The first 6 rows are patterns. Each new row is the sum of 2 different patterns, raised or lowered, with some noise. Before adding, each is slid sideways (what falls off one end comes back at the other) and multiplied by a number that may be negative. Names go in the order of the patterns.
In the rows, 128 means zero.
Some rows, each with the names of its patterns after it:
[145 118 137 115 116  76 138 109 118 107  73 130 132  96 131 123 133 144
 126 131  90 147 131 124 108 140  78 129 124 156 134 121 141 141  82 143
 129 139 124 115 134]
Y
[136 124 100 132 121 129 145 128 115 155 144 160 131 151 158 126 148 144
 154 116 180 126  97 140 132 123 150 141 130 136 171 115  80 113 118 124
 132 153 126 115 132]
K
[127 123 140 123  81 126 121 159 172  73 119  98 111 154 113  97 124 126
 103 158 146 116 143 155 117 134 102 135 116 157 151 168 139 141 139 118
 123 149 127 111 153]
U
[ 98 156 137  93 131 132 169 139 137 103 128 140 122 136 111 135 158 147
 126  97  97 142 124 117 166 121 119 126 113 143 156 103 167 121 136 129
 117 121 113 130 155]
D
[100 143 153 149 159  96 125 125 120 139 135 120 147 156 108  95 134 138
 148 128 168 115 166 117 133 137 138 135 173 113 150  99 117 129 125 120
 122 163 139 179 173]
R
[132 143 135 108 114 155 118  95 129  77 157 160 153 149  89 131  80 162
 113 138 125 122 102 102 120 115 118 126 149 141 108 143 110 134 145 121
 104  98 132 122  86]
C

New rows, each followed by the names of its patterns:
[114  60  74  85  57  81  60  51  95  80  87  85 100  68  91 100  84  97
  66  90  76 101  87 101  96  83  98  71  69  97  91  83  95  83  97  87
  71  47  88  83  88]
U C
[120 125 147 112 132 109 151 107 138 151 114 137 139 100 131 145 138  94
 141 192 146 128 142 109 135 158 165 148 112 144 134 154 136 144 125 135
 135 103 122 107 132]
K C
[181 143 188 190 203 147 194 221 174 174 193 167 136 196 180 162 177 169
 147 165 170 200 200 117 173 121 143 171 153 124 142 170 129 187 166 170
 144 199 184 168 142]
K U
[ 98 147  98 101 127 116  97  96 114 119 134  81 168  73 132 153 103 116
 117 107 135  97 140  95 107 168 142 166 137 129  83 126 147 115 125 113
 153 144 148 122  84]
K D
[161 177 176 123 156 117 127 177 168 132 121 133 187 157 170 171 147 155
 185 131 105 168 182 149 149 149 156 113 171 126 165 138 150 143 150 123
 172 129 199 175 173]
K R
[148 110  83  69 136  93 129 115  99 109 117  85  69 109 119 149 121 134
 109 133 105 129 112 101  94 157  92  98  87 112 117  92  90 128 137  95
 160 114 108 152 155]
R C
[151 132 148 173 140 158 131 145 163 134 141 156 133 147 148 121 125 138
 161 136 136 156 142 147 158 139 143 127 138 160 125 139 149 123 136 130
 136 142 149 133 162]
Y R
[ 52 146 109 159 160  73 100  82 104 140 104  98 137 131  92 160 130 119
 150 143 100 111 104 126  87 151 155 164 121 126 153 109 100 144  92 129
 166 143 135 112 123]
U C
[144 195 148 178 125 181 140 151 164 205 176 170 167 147 156 145 117 158
 109 170 128 110 164 158 167 127 173 145 154 169 137 168 173 108 152 185
 146 163 139 170 144]
K C
[111  63 111 102  62 114  65  88  79  93  99  70 118 127  82 129  75  84
 109  95 100  56  79  90 136  93  90 100  76 110  98  50  67  74 120 107
  63  99  92  52  83]
K D
[136  87 100  98 124 131  89 107 150 118 165  90 100 110  92 151 117 160
  76 152 101  91 120 130 125 128 127 117 113 121  91  92  90 116 102 101
 130 125 121 108 119]
K C
[ 90 124 122  74 113 119 138 108 106  91 108 105 106 122  99 107 127 135
 105  73  85 104 117 113 147 111  89 109  80 134 127  94 139 102 108 101
  99 100  94 110 138]
D C
[135  98 145 110 138  98 152 112 123 113 156 112 132  79 113 110 122 117
 145 137 136 165 167 128 126 133 155 140  92 110 103 111 121 146  96 129
 142 112  79 155 124]
Y R
[160 160 158 151 149 180 152 165 138 171 162 142 180 167 146 193 130 132
 132 130 171 144 194 118 156 146 159 147 188 164 156 142 151 154 131 135
 182 133 159 140 141]
Y C
[117  91 124 137  87  81 106 118 135 114 142  84 128 103 111 112 129 111
 144  94 121  85 108  97 119  96 105 137 114 149 141  83 131 118 137 138
  67 106 107 114 121]
D R
[172 101 149 141 137 206 143 121 175 146 129 131 100 140 121 188 128 156
 144 161 126 174 128 150 105 115 154 120 115 187 115  99 122 132 165 155
  78 135 103 134 163]
Y U
[165 138 123 121 146 180 141 163 121 153 121 154 130 165 156 145 149 148
 126 146 130 170 144 154 145 143 154 141 155 119 127 179 137 127 132 140
 168 137 152 164 140]
R C
[165 147 148 140 152 181 163 167 121 137 166 135 166 142 192 168 181 153
 135 156 161 141 160 181 147 135 136 137 161 202 113 183 144 170 141 174
 142 138 130 169 126]
Y D
[143 117 147 134 107 116 161 153 159 120 142 151 106 133 148 135 154 130
 141 152 116 147 141 163 146 140 164 133 120 158 107 132 160 154 123 105
 131 140 151 160 127]
Y D
[ 78  39  92 106  67  89  95 110 117  90  97  73 115  90  98  63 122  63
 110 104 112 106  76 123 108  60 113  99 101  86  86 100 113  91 116  93
  81  58 104  86  97]
Y C
[130 135 151 106 121 136 150 145 132 155 136 132 137 139 143 137 132 154
 134 140 127 125 131 113 134 123 145 131 133 153 124 129 146 141 148 127
 133 135 116 147 139]
Y R
[137 151 129 169 153 103 104 146 175 180 128 169 144 131 141 151 149 161
 132 144 155 120 130 126 140 150 141 150 160 124 200 145 117 182 154 149
 124 112 132 162 137]
D R
[113 125 131  97 133 129 101 128 132 115 127 110 128  97 121 130 114 109
 121 109 100 126 157 124 120 136 122  97 135 125 110 132 147 138 140 125
 131 108 124 107 131]
Y K
[117 161 111 109 108 118 126  97 147 125 114 150 110  88 132 103 143  97
 143  98 117 101 148 110 131 125 124 133 119 106 109 103 136 116 160 107
 117 127 145 168 111]
Y C
[139  90 124 117 168 158 123 136 169 128  87 114 105 107 125 125 136 110
 148 126 104 111 116 151 118 173  83 119 135 154 129 141 135 134 109 146
 100 118 113 138 106]
R C
[153 131 132 155 103 147 159 165 152 128 137 176 112 167 153 143 146 146
 150 157 147 139 128 140 101 143 134 135 137 101 150 136 113 131 137 143
 153 147 149 109 159]
Y U
[168 149 168 143 160 180 147 170 162 140 178 180 158 183 139 128 180 161
 179 185 143 166 186 161 169 176 126 139 170 166 158 162 160 184 138 172
 147 145 140 145 138]
U D
[184 166 173 144 156 210 167 170 161 157 171 190 172 181 163 146 187 172
 146 195 199 181 185 168 183 134 200 159 186 168 182 147 179 151 207 172
 196 195 189 156 195]
Y R
[108  85 103 117  96  98 108 103 108  95  96  82 105 119 112  91 138 106
 141  99 120 127 104 118 133 113 103 125  96  80 108 101  96 132 115 127
 126 119 100  80 100]
K R
[ 79 122 129 101  93 106  81  94 139 109  72 116  96 142 107 130  90 111
 111 144 109  91 145 154  81 123 104 127  85 119  92 141 107 118 103 106
  45 139  88 135 112]
Y R
[117 114 121 116 105 141 142 112 158 124 126  79 110  95  87 128 144  95
 106  95 142 132 118 113 122 109 135 117 141 126 154 124 128 147 121  95
 152  96 131 115 104]
Y R
[143 164 174 138 150 152 120 150 156 136 146 125 132 149 114 151 133 138
 140 154 130 147 146 156 131 143 154 140 142 123 120 148 181 153 146 151
 141 146 144 138 134]
K D
[140 143 139 149 141 154 142 103 123 137 130 110 151 130 145 164 108 128
 101 128 147 125 128 133 126 138 163 166 131 158 170 128 152 131 155 121
 185 148 140 148 146]
K U
[150 136 116 177 100 170 196 195 142 179 146 165 207 149 114 200 198 176
 163 146 155 131 195 151 150 154 179 171 201 162 160 114 150 177 119 130
 170 139 134 118 162]
Y K
[118 144 138 152 108 161 133 128 130 121 176 169 153 202 111 156 158 143
 155 103 138 157 108 170 152 103 154 162 158 122 149 124 153 148 162 135
 150 135 166 161 143]
D R
[ 94 140 154 166 160 150 142 146 170 129 125 165 133 135 158 115 121 154
 158 118 127 137 180 155  91 138 111 134 153 103 127 106 144 110 169 165
 134 167 165 109 168]
U D
[119 136 211 141 146 108 144 150 174 145 147 155 152 176 172 117 143 159
 193 211 137 154 181 114 162 158 146 167 135 145 168 113 160 156 144 191
 158 168 136 123 186]
Y D
[133 128 149 146 117 142 122 135 134 123 118 128 128 141 164  89 135 140
 125 149 135 115 131 138 124 133 154 156 154 155 133 140 115 143 139 150
 145 161 157 143 147]
K U
[131 149 145 170 152 103 133 148 155 186 146 146 183 174 111  85 142 140
 108 151 192 133 173 112 115 108  92 178 127 184 119 151 114 164 158 192
 164 166 179 143 158]
K C
[128 128  94 115 160 156 162 149 155 158 124 151 124 161 143 146 150 153
 108 148 129 170 162 120 146 133 106 142 124 157 127 124 132 171  98 155
 160 127  98 160 114]
Y K
[115 110 106 129 123 105 119 141  96  89 109 104 115 136 126 116  91  95
 142 114 114 123  97 120 137 117 108 138 108 122 122 117 115 118 120 134
 123 114 124 101  78]
K U
[147 150 150 150 135 132 173 158 116 132 113 132 150 155 110 135 139 140
 144 180 134 149 133 130 146 119 132 162 142 147 151 147 153 141 122 143
 144 147 137 183 131]
Y U
[111 131 100 124 148 121 103 104 121 130 110 123 113 115 106 116 160 100
 125 118 152 172 142 136 125 118 134 121 117  95 107 148  89 116 120 126
 112 176  98  96  88]
Y R
[103 111  87  79 138  80 134 120  86 118 118 123 117  66 120  81  91 132
 104  97  83 110  85 102 105  98 116  96 136  91 101  82 106 128 129  96
 129 102  86  93 104]
D R
[ 79 129 112  99 134 143 132 132 148 131  87 112 123 150 128 133 114 177
 108 160 105 103 104 144 134 137 129  83 130 108 113 118 169 147 170 168
 101 133 124 128 162]
R C
[120 120  84  87 137 109 103 136  61  60 131  58  79 105  95 133 100 124
  72  58  85  70  80 116 108 101  50  91 109  94 101  97  95  99 159  99
  84  56  58 177 132]
U D
[148 165 120 127 104  93 129 115  94  90 127 116 119 103  92 167 101 107
 136  99  93 135  96 112 134 159  92  94  71 112  72 123  92 133  98 112
 122  95  79 136  89]
U R
[121 148 138 163 154 126 162 122 135 144 127 119 138 134 144 124 145 112
 113 131 152 179 107 132 102 122 154 122 119 120 135 134 160 143 109 125
 156 122 131 139 134]
U D
[ 95 152 132 103 131 135 119 160 156 141 109  87  85 173 125 148 165 108
 174 184 106 136 164 110 129 112 108  96 128 126 152 111 148 119  89  63
 118 118 127 134 156]
U R
[148 161 160 147 123 164 128 147 140 163 133 169 144 103 144 128 138 163
 138 164 126 107 163 165 159 126 146 170 149 176  96 131 149 121 171 128
 189  84 168 107 157]
R C
[154 135 159 135 152 163 132 150 131 159 128 169 126 117 124 138 131 160
 145 134 145 171 108 105 124 131 130 132 154 140 122 140 134 128  97 142
 122 131 140 116 127]
Y K
[180 142 144 162 146 159 168 165 158 135 150 158 123 159 175 165 165 152
 165 172 158 126 158 122 139 183 184 138 158 147 191 196 159 161 172 151
 166 143 132 172 175]
Y R
[158 180 189 131 208 135 172 164 166 160 147 174 197 114 199 174 136 166
 163 207 182 168 145 159 171 135 177 139 166 183 157 163 137 122 180 158
 157 208 158 157 147]
Y D
[170 186 138 132 154 142 151 157 165 124 181 135 142 157 145 116 169 130
 176 156  99 137 121 126 156 152 129 171 168 110 174 169 148 171 141 133
 145 122 154 138 157]
U R
[ 94 121  68 113 113 132  67  83  84  84  46 149  46 105  81  90 100  85
  38 118  68 135 117 142  89 121 109  83 134  46  50 152  77  79  71  51
 128  96 133  86  84]
Y R
[120 103 119 128 156 153 117 143 128 153 148 106 114 146 152 157 118 127
 141  98 152 129 130 144 127 104 172  98 138 113 126 143 130 136 148 105
 152 103 125 163 126]
Y D
[ 95 119  51  97  97  94 102  96 105 111  52  91 108  81  94  81  97 113
  90 109  83  72  72  86  78 105  78  53  74  91  66 110  92  91 109  87
 105  62  93  85  91]
Y D
[136 125  82 120  94 127 140 168 133 101  97  59 180 115 146 130  96 117
 127 118 113 131  96 117 134  96 108 117 118 147 109 114  81 102  83  86
 110 119 132 112  95]
U C
[146  98 125 147 190 123 111 109 138 156 122 166 102 164 149 150 133 108
 104 177 113 133 144 114 121 125 107 140 183 114 206 156 117 141 137 139
 139 106 151  98 150]
D R
[141 121 159 152 136 106 170  84 134 162 158 140 106 142 144 125 151 131
 152 131 143 140 131 120 148 154 154  92 151 135 106 130 106 142 155 106
 121 156 116 157 134]
Y D
[146 155 149 137 134 146 101 101  97 135 119 113 156 146 142 126 138 161
  96 114 113 145 156  99 122 182 140 203 102 117 131 104 181 138 196  83
 187 114 100 142 154]
K C
[ 81 100 101  97 143 115  89  82  94 137  96  97 169  94  83  97 105 127
 107  88 163  97 147  82  68  78  73 133 124 111 102 122  64 107 110 159
 133 117  90 110 113]
D C
[ 95  71  82 131  98 137  90 104  79 127 101  79  92  58  50 112  87  74
  81  76 139 113  93 115  83  99 118  82  67 102 130  94  70  87 110  73
 102  64 125  92  77]
R C
